The groups are shells around one centre, one inside the other: the same stretched ball of 7 dimensions in 7 sizes.
In the rows, 128 means zero.
Some rows, each with its group after it:
[117 151  65 148  88 136  79 115  76 133 149 128 105 102 132 151  54 150] => (1)
[107 128 112 122  95 132 145 137 131 143 164 148 167 113 142  97  49 136] => (4)
[184 135  85 110  74 131  88 121  88 168 106 135 145 107 195  87  80 143] => (2)
[113 138 101 126  82 135 117 122 110 130 187 146 133 113 136 160  51 151] => (0)
[111 140  91 139  76 135 108 130 108 133 180 142 129  98 125 155  56 147] => (0)
[151 139  96 118  84 158 132 130 103 158 159 125 161  97 151 123  47 149] => (2)
[149 137  80 138  79 145 106 135 102 159 127 128 145  89 151  98  62 137] => (3)
[105 131 103 127  86 128 129 131 123 128 177 156 142 114 138 133  56 134] => (5)
[ 93 126 119 118  93 114 132 129 133 132 173 161 155 128 146 108  56 144] => (3)
[ 71 148 104 121 106 120 121 119  98 133 186 137 148 118 121 127  37 170] => (2)
[162 137 100 104  81 158 151 144 105 170 158 126 183  86 157  99  52 138] => (1)
[116 150  73 139  84 121  77 125  78 153 133 127 129  91 137 104  64 159] => (1)
[ 84 146  92 139 105 131 113 124  99 143 157 127 147 106 121 105  38 162] => (0)
[134 118 109 137  72 107  84 129 137 158 110 154 147 117 172  67  82 149] => (1)
[129 123 117 108  90 117 125 128 128 152 139 155 166 127 175  76  66 142] => (1)
[ 91 137 101 125  90 116 118 129 113 129 176 154 140 114 134 126  57 144] => (3)
[ 86 140 117 118 105 141 150 127 118 140 194 134 169 115 122 127  28 164] => (2)
[158 148  74 119  74 141 100 131  76 161 141 126 142  83 156 116  67 144] => (3)
[134 135 107 112  85 132 127 135 111 164 148 135 173 101 156  84  58 152] => (4)
[136 123 106 128  70 110  81 116 125 138 139 162 124 129 174 122  81 149] => (3)
[ 73 131 118 139  91 126 140 147 139 149 179 140 175  94 107  91  43 158] => (1)
[161 137  82 125  62 119  80 137  93 170 115 136 144  83 167  81  87 145] => (2)
[ 95 135  95 141  97 131 121 130 118 136 158 142 143 110 128 111  47 141] => (4)
[100 130  96 146  80 100  63 107 117 122 143 161 101 136 154 135  74 156] => (1)
[ 77 143  97 147  91 110  77 112 104 133 159 139 121 119 124 129  53 177] => (6)
[136 124 111 117  72 102  84 118 122 145 134 163 135 130 182 102  85 151] => (6)
[147 121 109 123  72 112  88 121 127 152 122 156 141 126 183  91  82 148] => (5)
[145 123 119 102  82 134 148 141 131 162 153 148 184 108 168  80  62 138] => (0)
[169 118 109 118  64 137 122 138 135 157 140 153 159 106 178 102  76 129] => (4)
[135 125  95 134  86 130 113 128 124 142 129 150 140 117 163  98  65 127] => (0)
[108 142  96 129  75 117  95 127 102 141 171 144 134 102 135 134  64 160] => (3)
[147 141  67 141  81 140  88 121  88 138 131 137 113 103 156 133  66 129] => (3)
[ 80 135 104 136  88 122 124 133 124 127 187 153 141 109 118 134  51 145] => (0)
[155 143  68 132  77 130  83 130  80 161 110 129 134  89 164  89  75 138] => (6)
[114 129 106 128  82 116 112 139 124 156 140 146 161 102 147  75  66 148] => (5)
[118 132 116 118  93 154 161 139 129 153 181 133 181 102 133 112  35 149] => (6)
[ 84 133 112 139  81 124 123 141 131 144 181 143 158  96 113 113  50 159] => (5)
[ 84 143  93 136 106 124 110 118 102 133 156 137 137 120 130 113  43 155] => (4)
[100 144  86 144  77 126  90 124 100 131 175 141 118 100 122 155  58 157] => (6)
[102 129 119 125  91 144 152 135 138 139 191 145 166 112 129 130  39 148] => (5)
[ 81 140 104 137 100 141 137 128 119 131 191 137 149 110 112 140  31 155] => (5)
[154 141  84 121  80 139 104 131  89 167 127 125 153  91 161  91  64 148] => (5)
[112 142  83 129  89 112  79 108  89 124 148 151 107 129 157 140  66 148] => (5)
[119 144  74 143  89 121  66 107  84 135 130 137 106 119 152 129  64 155] => (3)
[ 99 128 103 145  90 115  94 122 127 140 136 147 136 123 145  97  59 154] => (4)
[103 135 115 114  91 151 171 143 127 138 209 142 175 100 121 139  35 141] => (2)
[ 64 140  96 146 105 105  85 108 107 120 156 148 116 135 129 125  50 164] => (0)
[ 65 141 112 131 108 146 164 139 123 135 208 132 172 102  96 128  20 155] => (2)
[144 122 101 131  65 109  76 119 124 140 131 163 121 125 178 117  87 143] => (3)
[141 127 104 122  63 118 105 138 122 155 148 152 151  98 160 101  79 143] => (4)
[112 129 102 131  90 141 145 139 129 137 169 148 155 106 136 117  49 126] => (6)
[128 124 121 124  72 119 103 126 133 156 151 148 157 116 159 103  67 167] => (6)
[ 81 129 128 123  88 107 123 137 137 155 167 147 176 110 131  78  54 172] => (1)
[ 86 130 117 129 100 119 119 119 128 135 165 149 150 132 141 110  46 161] => (4)
[107 123 115 145  83 126 109 128 144 146 149 146 149 117 141 103  56 157] => (0)
[ 63 129 133 130  98 124 150 140 148 145 192 144 182 110 110  96  35 168] => (0)
[145 121 126 104  67 117 123 138 135 165 151 154 177 108 173  82  76 152] => (2)
[164 132  81 115  81 121  87 114  93 140 116 154 120 127 194 110  82 124] => (6)
[100 120 128 122  92 135 153 130 151 129 189 159 161 130 141 131  44 142] => (2)
[145 140  90 117  87 146 116 116  95 138 161 138 134 116 160 148  53 142] => (6)
[152 122 120 109  66 135 135 141 136 160 163 150 173 102 164 105  68 143] => (5)
[144 135  86 127  81 133  95 113 100 133 147 147 117 122 166 146  66 138] => (4)
[189 127  84 123  70 152 110 127 109 152 124 142 137 107 185 120  73 120] => (1)

New rows, each followed by its group:
[ 79 134 113 149  86 130 125 143 135 154 172 132 167  90 104  97  42 168] => (2)
[164 133  92 122  72 133  98 132 103 170 118 132 155  95 171  82  73 148] => (4)
[ 76 140  98 140  96 125 120 129 114 128 180 145 139 109 115 130  44 149] => (4)
[128 139  82 139  85 118  74 120  94 152 115 135 129 108 158  91  69 154] => (5)
[ 74 144 101 139  97 135 126 126 111 128 196 136 141 107 105 149  34 161] => (3)
[117 132 115 117  76 118 115 135 121 156 163 145 164 103 147  99  64 161] => (4)
[186 135  66 127  61 122  55 111  82 141 108 152  95 115 197 135  96 127] => (2)
[148 128 115 106  77 144 147 141 126 161 165 142 180 100 159 102  57 142] => (4)
[105 141 106 119  96 137 130 126 106 146 175 132 160 109 134 120  41 161] => (5)
[ 67 141 100 142  97 128 125 129 116 122 194 145 137 110 106 145  39 151] => (0)
[ 77 138 113 127  85 118 128 139 122 140 193 147 159  99 114 120  50 159] => (1)
[ 75 132 110 129  95 117 131 127 129 118 190 162 139 126 127 136  49 140] => (2)
[106 128 117 128  86 117 105 118 129 139 160 151 144 129 150 119  58 164] => (5)
[143 121  97 141  74 118  83 124 128 149 112 152 131 119 173  90  79 140] => (0)
[136 130  84 151  73 129  81 125 115 144 127 143 121 105 152 116  71 141] => (0)
[180 125  93 108  79 149 138 137 114 156 131 146 161 106 185  95  69 111] => (2)
[187 141  68 119  62 125  68 127  74 169  99 133 130  89 188  90  92 139] => (2)
[ 58 139 108 146  98 131 132 133 127 130 197 139 150 105  96 134  32 162] => (0)
[184 131  85 117  68 137  92 121  98 155 122 143 133 110 190 117  80 134] => (4)
[104 137  84 149  85 122  89 126 107 137 143 142 124 106 134 116  61 146] => (4)
[116 132 101 117  94 133 136 125 116 126 174 156 141 125 151 137  53 128] => (0)
[148 144  65 134  89 143  97 122  79 144 126 130 123 102 158 119  61 129] => (0)
[135 141  75 145  75 125  68 118  91 144 129 136 113 103 151 125  71 151] => (4)
[100 127 109 132  79 104  99 128 128 136 156 160 138 119 147 108  70 150] => (4)
[167 131  87 120  80 140 104 120 103 148 127 143 135 116 181 116  69 132] => (4)
[143 125 107 116  72 107  85 115 118 141 136 163 130 132 185 113  84 147] => (6)
[125 128 117 110  90 140 155 142 129 157 165 141 185 105 150  88  49 142] => (5)
[153 127 104 112  72 146 148 148 124 154 166 147 169  91 156 111  63 123] => (0)
[125 136  88 124  83 110  81 110  97 126 145 158 110 130 167 137  75 141] => (3)
[188 130  88 105  63 119  85 126  94 164 109 149 141 106 202  89  94 133] => (1)
[112 133  98 136  91 149 138 131 123 132 178 141 145 108 129 141  42 136] => (0)
[143 145  69 138  83 139  84 118  82 143 134 130 117 103 153 133  62 143] => (4)
[152 138  73 135  67 119  63 116  89 139 128 149 103 110 170 136  85 139] => (5)
[133 132  99 112  93 128 122 123 108 142 144 149 148 123 169 104  60 135] => (4)
[125 131  96 131  85 125  97 113 114 128 151 154 120 131 161 140  63 142] => (4)
[120 125 115 119  93 134 144 135 134 147 156 148 169 117 153  92  52 137] => (4)
[160 139  78 129  62 114  60 127  85 166 110 136 129  91 172  92  90 154] => (2)
[ 88 137 111 139  84 136 127 135 126 143 190 136 156  98 110 133  41 165] => (3)
[ 88 141  97 129 102 113  98 114 100 134 153 143 133 126 141 112  52 160] => (4)
[106 141  91 141  88 127 101 131 104 156 142 128 149  94 130  93  53 161] => (5)
[147 139  88 130  71 138  95 126  99 152 150 133 135  97 151 132  65 153] => (4)
[140 128 111 103  80 131 142 139 121 151 163 152 170 107 163 101  64 133] => (3)
[ 88 140  92 144 103 120  95 116 105 137 141 137 132 121 135 103  49 159] => (3)
[ 98 127 118 133  78 103  99 135 134 156 146 149 160 108 142  76  69 166] => (0)
[147 132 104 118  67 134 111 130 115 151 164 144 148 103 158 132  67 151] => (5)
[104 125 116 128  85 127 130 127 139 127 181 159 144 125 142 138  54 142] => (5)
[167 137  90 119  68 154 123 138 103 162 155 130 156  84 155 124  62 140] => (5)
[ 99 133 116 123  86 142 149 135 131 134 204 147 160 107 123 147  41 149] => (0)
[ 81 134 115 146  79 123 109 133 133 144 183 140 150 101 111 126  49 175] => (1)
[131 140  90 126  91 133 107 126  97 157 131 130 151 105 154  90  56 151] => (4)
